The rows are grouped in 2 different ways at once. Each group adds its own fixed numbers to the row, and there is some noise. The rows also spread widely along 5 directions, which tell nothing about the answers.
Some rows, each with its group in each grouping after it:
[ -4  21   4 -18   4   5 -18  23 -19 -19   6  32 -17 -11  11  25  11  -6
 -19  18  21 -14   7 -11 -12]	k_542 N
[ -8  36   2   1   7 -32 -25   3  14 -19  11  -1  21 -12  16  32  -7   8
  10   1   9  -7  22  19 -19]	k_660 P
[  6  30  -8  -5   5  -5 -13  15 -16 -23   6  16 -11   1  -7  26   1 -10
  -3   4  13 -13  12 -17 -14]	k_833 M
[-55 -18  -9  20 -28  41   1   6   0 -49  39 -37 -33  10  21  -2  -6  25
  -7  19 -44 -24  28   8  -1]	k_869 Q
[ 16   1 -12   9  17   7   9 -12  -3 -11  -1  -1 -14  -3   0  20  16  33
   1 -10   2   4  -2  -8 -17]	k_869 Q
[-26  30 -18  22 -12 -20   6  -9  12 -35  -2 -11   8  11   7  14  24  15
 -14   2 -16 -28  22  25 -16]	k_660 P
[ 30 -26   8 -16   2   9 -10  27 -27   9  27  22 -13 -41  13  19  10  11
   3  -7  52  24 -23 -33 -20]	k_542 W
[  3  12 -47  12   3 -20  -2  13   9  12 -10  41  13 -24  26  13  24  38
  12 -23  54 -11 -19  27 -20]	k_833 N
[ -2  -6 -20  15 -14  17   7   1  16 -10  -1 -13  17   4  24  17   2  21
  27 -10   7 -16   6  16 -35]	k_542 C
[ -7  -5  -4   4  -3  11   0   9  -9 -23  17  -3  -9  -8  11   8   3  13
   2 -11   4  -9  23  -6 -15]	k_660 C
[-28 -38   6  17 -36  50  16  10  -2 -16  38 -35   2   0  19 -10  -2  23
  12   8 -17   0   0  17 -18]	k_833 W
[  8   9 -17   0  10 -23  14  12  -9  -1   4   6   8   3   7  15   7   3
  18  -4  16  -8  -8  13 -27]	k_660 M
[ 10 -15 -20   4 -20  -2  19  22   5  -2  14  12  14 -23  25  33   5  26
  14 -13  36   2 -22  14 -25]	k_542 P
[-12  25 -24  28   2   4   5  -3   1 -34   9   2 -28   1   8  21  25  25
 -11   9 -15 -30   8  -3 -13]	k_542 Q
[ -8 -17  -9  20 -38  34  54  13  -9 -24  16 -12 -13  -2  -2   5  29  25
 -19  10   4 -11  -1  14 -17]	k_542 P
[  0  16 -45  23   6 -10   9   3  26  -6  -6   3   6  -5  24  31  13  38
  25  -4  13 -12 -18  22 -25]	k_542 Q
[-36 -28 -32  21 -36  14  13  10  26 -16  21 -25  16 -10  33   2  -1  47
  18  -9   6 -11  -5  37 -12]	k_869 P
[ 22  41   4 -10  26 -26 -46   0  12 -12   1   6  26   4  16  46 -34 -13
  27  10  16 -14  32  -6 -24]	k_542 C
[ 38  20 -46  10   8 -22   4   2  23   4 -20  28  28  -7  18  29  17  26
  18 -20  41  -5   3  11 -31]	k_542 C

New rows, each followed by its group in each grouping:
[ -4  -9  27 -21   2  30   4   6 -30 -18   6 -14 -22   7 -14  17   4  12
 -11   8  -9   4  16 -10  -3]	k_869 N
[  1  19  -5  -6   7 -36 -22   6  19  -2  10   1  25 -10  11  42 -15  10
  16 -10  23   8   4  21 -22]	k_660 P
[ -2  40  -8  -1  18 -22 -57  16   5 -34  19  43 -13 -21  20  36 -14  -1
   3  18  15 -14   7 -27 -11]	k_542 Q
[ 12   0  18 -15   5  -5   0   6 -17   0  17   0   4 -12 -11  31   3  10
   0   0  24  21  -4   2 -22]	k_660 P
[ 22 -17 -17  -2   0   6 -16  21   7   2  13   8  13 -23  21  26 -21  11
  36 -14  41   7  -1  -2 -28]	k_542 C
[ -7  16  -4   1 -27   5  12  14 -10 -35   8   3 -10  -2  -1  26  21   8
 -17  19   6 -10  15  -2 -10]	k_542 P
[-29 -10  42  -1  12  14 -29   2   2 -12  40 -36   5   5  11  25 -44   2
  29  20 -26  13   2  14 -11]	k_660 Q
[  2   6  -9   8   6  11   2   2  -4 -15  11   1 -15  -7  -1  18   7  21
   7  14   6  -1  -6  -4 -19]	k_542 Q
[-15  -2  -8  14   3   8  -9   0  30  -1  19 -33  21   4  27  32 -20  22
  48  17 -18  -7 -18  30 -21]	k_542 Q
[  7   6  15  -4 -11  13  16  14 -19 -10  11  -4   0  -6 -11  35   9   5
  -8   8   8   0   5  -3 -15]	k_542 P
[-12   6  -5   8 -16   5   0  22   9 -22  18  -1   6  -1  20  30  -5  12
  10  12   9  -8   6  14 -15]	k_542 P
[-27  10   5  -3 -19   8 -23   7   2 -44  24  -5  -9   1  15  20 -15   8
  -8   8  -7 -12  33   0  -3]	k_869 P
[ -7   1  12  -8  -3  -8  -9  12  -8 -23  21   0  -5 -15   4  25  -3   2
  -4   2   9   1   6   3 -10]	k_660 P
[-29  14 -18   4 -15  13 -15  16  -2 -34  16   3  -4   7  13  20 -12  -8
   7   6  -7 -30  15   4 -18]	k_833 M
[ 22  25 -11   6  24 -41  -9 -17  31  22 -20  -9  52   2  24  36   4  13
  34  -2  16  -5  -7  25 -34]	k_542 W
[ -9   3   9  -3   5  -1   5  -3  -4  -4 -11 -24  11  21   1  17   1  20
   4   9 -22 -10  15  27 -13]	k_869 N
[ 20 -45  48   0   1  36  48  -4 -51  11  28 -50 -10   1 -41   5  35  16
  -1   1  -7  33 -18  -8 -28]	k_660 W
[-15  -7  21  -9 -10  33  -8  16 -23 -15  14   2 -17  -1  -7  11   3   4
  -9  12   5   2   4  -3  -5]	k_833 N
[  7  18   1  10 -20   3  26   4  -1 -19   4 -17   1   8  -5  22  22  16
  -6   5   3  -8   4   9 -17]	k_542 P
[-30  25 -20  18 -21  -5   6   1   7 -39  11 -10   3   2   7  14  16  14
 -19   6 -15 -27  21  26 -18]	k_660 P
[ 20   0 -14   6  23  -3   1  -7   5   4  -2   0  -2  -8   3  26   2  39
  20  -7  27  10 -15   2 -21]	k_869 Q
[ 15 -14  19  -4  -5  25   2   0 -21 -12   9 -18  -6   6  -5  19  -3  15
  18 -10  10   8  19 -18 -13]	k_869 C
[-30  -7 -35  25 -14  25   8  10   4 -37  19  -7 -24  -1  26   7  18  28
  -6  12 -17 -25   5   8 -16]	k_542 Q
[-10   4  18  -7  -3  20 -40  12  -7 -21  27 -10   1  -4  13  25 -37  -5
  20   5  11   1  20  -8  -8]	k_833 C
[ 26  -3  46 -18   7  23 -12   0 -22 -18  12 -18 -11   3 -20  23 -12  -1
   6  -4   7  15  35 -26 -13]	k_869 C
[-23 -17  13 -21   5   1 -46  28  -2   0  28   0  12 -16  33  22 -36   3
  25   4  10  10   1  19 -14]	k_660 N
[ 15  -2  20 -17  16   6 -36  21 -20 -18  23  14  -7 -20   2  31 -19   0
  16 -12  28  14  15 -24  -9]	k_660 C
[ -5  11 -20   2  -1  -7  -9  12   4 -10  -3  17   4 -10  26  20   3   8
  10   9  20 -11   1  21 -21]	k_542 N
[-11   1   0   9 -11  12   6   0  15 -14  12 -18  16   0  26  10   3  13
  12  14 -17 -14  -2  23 -17]	k_542 W
